There are 5 ways to turn a row about zero (a turn may also mirror it). The second row of each pair is the first, turned, with some noise. The first 45 pairs use one turn. New pairs use 3 turns, one after the other, and a turn may come again.
(in the rows, 128 means zero)
Known pairs, each followed by its turns in order:
[101 163  84  82 161  77 117 122]
[118 121 157 187 104 145 191 113] => J_563

[ 91 111 150  81 109 166 153  84]
[139 118 158 128 129 112 105  45] => J_802

[ 80 118 109 122 108 102 125 147]
[120  90 152 105 145 108 139 150] => J_841

[166 149 130 107  97 163 152 138]
[113  79 119 106 105 117 152 110] => J_777

[137 159 133 125  92 145 138 178]
[137 152 111 124 121 108 187 127] => J_976

[162  98 173 165  97 151 119 126]
[102  90 134 107 110  67 134 112] => J_976

[142 157 155 146 143 158 129  93]
[164 121 146 105 147  97 103 120] => J_976

[119  78 110  90 175 112  92 143]
[179  92 117  79 149 116 158 135] => J_802

[107 114 115 174 138 146 147 117]
[130 109  77 124 118 148 138 151] => J_841

[ 97 172 110  98 172 162 176 169]
[136 144  80 126 125 151 204  94] => J_777

[ 82 150 148  86 104  84  95  92]
[160 142 177 121 184  90 167 144] => J_841

[107  99 117 151  93  93 120 138]
[ 96 146 114 120 164  95 156 137] => J_802

[140 104 129 121 102  78 151  92]
[ 86 104 111 110  97 163 132  94] => J_563

[154  90 134  83  97  79 155 177]
[ 85 151  83 156  68 123 146 160] => J_976

[100 126 143 101 125 127 115 165]
[111 153 103 146 114 147 114  96] => J_777

[ 77 111  89  99 145 136 142 108]
[138 103 159 116 174 140 143  89] => J_802

[125 105 124 138 155 162 102 106]
[134 120 108 150 147  85 114 116] => J_563

[133 134 145 152 153  91 152  98]
[149 140 152 119 178 123 132 134] => J_777

[ 99 116 137 119 130 135  98 129]
[136 118 102 136 130 104 149 140] => J_563

[179 101  89  82 148  79  93 157]
[140  79  63  69 139 149 141 165] => J_802

[171 157 119  90 130 177 108 125]
[144 161 139 152 147 143  70  93] => J_841

[ 98 179  82 126  80 129 107 100]
[ 60  92 132 178 142 140 158 104] => J_802

[ 99 111 147 125 133 162  77 116]
[169 109 121 165 135  96 121 136] => J_841

[149  82 127 154  92 105 111 111]
[ 86  83 127 157 128 103 126 129] => J_976

[140  92 144 140  84 108 141 132]
[101  98 115 154  96  99 136 127] => J_976

[152  99 146 101 109 133 110  81]
[134  90 106 102 154 127 131  85] => J_563

[ 83  84 134  92 160 117 143 135]
[156 176 100 111 130 156 103 109] => J_777

[128  76 149 121 154 119 129 110]
[160 141 142  79 115  99 130 120] => J_802

[144 126 166 170 170  78 119 100]
[121 138 168  94  92  98 125 192] => J_802

[179 168 106 171 128 165 161 172]
[147 125  71  88 174  97 163 130] => J_976

[110  93  90  85 159 140 122 118]
[165  95 112  99 140 106 116  79] => J_841

[155 132 145  86 166 169 166 141]
[189 100 174 133 126 124  92 122] => J_563

[168 170  97  79 102 174 113  97]
[139 180 134 125 174 128  59 104] => J_841

[113  98 137 159 162  94  87 170]
[165 130 125 118 154  94 162 182] => J_802

[ 78 114 119  94 101  94 109 158]
[124 152  73 164 124 121  88 112] => J_777

[162 144  79 169 168 137 106 128]
[146 110 164 165 124 156 167 176] => J_777

[133 141 116 128 153 126  98 172]
[144 107 164 129 102 147 103 122] => J_841

[117 179 119 123  96 119 112 142]
[112 117 116 174 119  92 146 113] => J_777

[178 124 167 167 176 115 120 125]
[165 176 108 122 116 123  97  77] => J_563

[ 87  96 130 130 176 122 114  94]
[158 195 140 122 127 141 112 141] => J_777

[137  91 140 161 104  82  82 108]
[ 91 146  74  89 125 119 149  96] => J_563

[ 79 126  93 146 152 164 145  78]
[ 94  92 107 198 135 108 101 151] => J_563

[154  89 134 145 108 124 178  90]
[ 86 159  72 116 119 112 153 116] => J_841

[164  95 163  91 108 141 156 133]
[124 119 112 112  65  96 127 157] => J_976

[170 108 155  95 110 120 149 117]
[126 122 113 136  86  93 120 163] => J_976

New pairs, each followed by its turns in order:
[155  90 143  85  77 104 108 166]
[108 112  69  88 142 119 138 193] => J_777 J_841 J_802

[145 113 153 150 173 144 126 176]
[134 147 114 127 159  67 157 144] => J_841 J_802 J_777

[119 168 110 149 172 105  89 116]
[ 80 122 100 118 117 126 177 149] => J_777 J_841 J_777

[ 92 172 103 109 131 165 150 161]
[168  71 135  80 131 108 125 108] => J_802 J_976 J_802

[ 93 159 164 147 178  88 119 165]
[ 85 181 121 172  96 140 159 101] => J_563 J_841 J_777

[134  79 115 175  79 151  94 110]
[102 130 164 176 142 116 186 118] => J_777 J_777 J_802

[161  83 176 101 175 166 138 130]
[ 96  96 150  85 169  76 114 112] => J_563 J_802 J_841

[ 92 124 130 159 113  86 157  81]
[ 99 115 176 117 112  60 140 108] => J_802 J_976 J_777

[163 159 141 156 166 179 124  93]
[157 101 115 101 193 110  85 143] => J_802 J_976 J_777

[146  94 153 161  92 167 129  88]
[142  96 143 183  91 156 125 154] => J_976 J_563 J_976

[134 125  94  83 164 159  81 128]
[144  86 170 118 135 185 144 136] => J_976 J_976 J_563

[119 113 113 131 132 154 120 153]
[139 129 126 129 155 129  96 133] => J_802 J_841 J_841

[ 83 139  88 174 114 178 169 157]
[123 119  81 151 124 174  53 147] => J_802 J_841 J_841

[148 161 112 104 135 136 136 136]
[ 97 130 128 137 119 109 101 118] => J_841 J_777 J_802

[137 149 132 131  89 127  83 132]
[128 146 100 128 157 129 142 172] => J_841 J_802 J_802

[175 150  78 177 164 133 149 124]
[185 153  84 101 108 157  90  97] => J_976 J_802 J_802

[105 142 129  89 100 146 173 171]
[156  67 119  84 139 150 132 116] => J_777 J_841 J_802

[111 146 156 178 114 169 179  82]
[111  85  78 103 150 165 182 148] => J_841 J_777 J_777

[159 125  83  89 154 128  97  88]
[ 99 137  76 119 175 107 134 160] => J_976 J_802 J_976

[164  95 174 126 129 169 121 104]
[ 88 135 108 106 168 101 141  77] => J_976 J_563 J_841

[173 136  86 137 131 127 114 112]
[136  84 130 105 138 146 164 140] => J_563 J_841 J_777

[155 150 144 133 114  80 100  77]
[125 137 110 141  69 104  96  81] => J_563 J_976 J_841

[167 126 117 129  80 172 126 170]
[171  84 130 154 113 162 160 159] => J_802 J_563 J_841

[120 163 144 148  76 169 127 120]
[119 108  95 154 134 181 158 121] => J_802 J_841 J_777

[103 120 150 111 152  83 152 111]
[ 94 174 145 133 159 124 123 126] => J_976 J_802 J_802

[100 124 103 101 153 123 160  81]
[147 108 144  91 142 155  93 162] => J_777 J_777 J_777

[130 180 137 108 136 107  84 162]
[137 113 118 176 174 128 108 173] => J_563 J_841 J_563

[113 123 119 167 179 136 125 165]
[129 129 161  74 114 143  99 139] => J_976 J_802 J_777

[158  90 151 166 166 112  83 112]
[170 111  91  76 112  84 133 120] => J_802 J_777 J_841

[131 156 154 108  99 151 148 164]
[140  86 144 157  98 125 124 157] => J_563 J_802 J_777

[127 124 153 120  77  77 136 122]
[ 77 107 141 121 106 117 159  85] => J_777 J_802 J_841

[179  86 111  93 129  89  78  99]
[ 97 157 131 167 134 114 127 224] => J_841 J_976 J_802

[151 106  79 165 175 165 172  93]
[115 216 182 105 152 118 127 108] => J_563 J_976 J_777

[140 142 144 106 147 135 161  84]
[ 94 138 142 160 125 109 170 139] => J_802 J_976 J_841

[110 131 174 102 125  81 175 143]
[126  79 153 149 149  82 136 172] => J_841 J_976 J_976

[177 159 135 121  80 154 139 143]
[175 175 171  94 112 135 114 127] => J_802 J_976 J_802

[141 136  76  79 173 149 152 164]
[150  82  67 115 126 154 175  90] => J_976 J_976 J_777

[147  82  85 104  76 177  79 175]
[157 164  58  78 154 185 105 151] => J_802 J_777 J_802

[107 117 145  99 149 155 109 134]
[116 130 106 131 112  94 161 114] => J_841 J_976 J_563

[153 163 153 149 143 151 116 128]
[120  96 116 136  87 136 102 144] => J_777 J_563 J_777

[147  96  80 118 119 177  91  79]
[103 115 155 217 115 118 144 128] => J_802 J_841 J_563

[ 93  87 143  83 134 164 155 171]
[117  59 104 108 168 156 147 146] => J_563 J_802 J_802

[175 156 114 127 114 156  93 127]
[ 95 156 121 129  73 138 154 151] => J_563 J_563 J_802

[135 109 157 119 104 161 175  96]
[ 98 154 107  81 135 127 125 103] => J_563 J_802 J_841

[179 150 154 143 118  92 150 148]
[180 151 127 142  98 167 127 148] => J_563 J_841 J_841

[ 85 164 155  79 133 141 100 151]
[147 140 169 153 197 137 146 140] => J_563 J_802 J_563

[131  80  94 126 136 151 116 176]
[ 81 127 147 181 126 120 139 152] => J_563 J_976 J_802

[126 166 168 110 156  95 100 177]
[106 125  88 170 108 182  82 126] => J_976 J_563 J_841

[143 174 143 176 145  86 126 130]
[155 183 127 132 142  80 136 125] => J_802 J_841 J_802

[151  93 134 123 106 120 174 128]
[ 90 129  97 130  98 152 133 105] => J_777 J_976 J_777

[125 149 177 179 176  99 153 145]
[143 167 152  84 149 153  81 179] => J_563 J_976 J_802

[125 106 140 167  94 146 112 169]
[151 127 137 113  93  83  95 107] => J_563 J_841 J_802

[137 176 144 155 142  92 107 178]
[122  64  98 154 123 126 155 155] => J_841 J_777 J_563

[179 141 140 166 176 144 169  87]
[ 75 179 114 161 120 170 149  96] => J_976 J_976 J_777

[120 148  85 111 103  98 160 147]
[ 99  75 117 112 133 116 112 167] => J_802 J_841 J_976

[ 99 149 137  91 135 164 137 118]
[153 124 161 109  94 137 129  92] => J_976 J_563 J_777

[ 76 114 115 159  83 118  88 122]
[148 170 110  96 160 148  91 146] => J_802 J_777 J_976

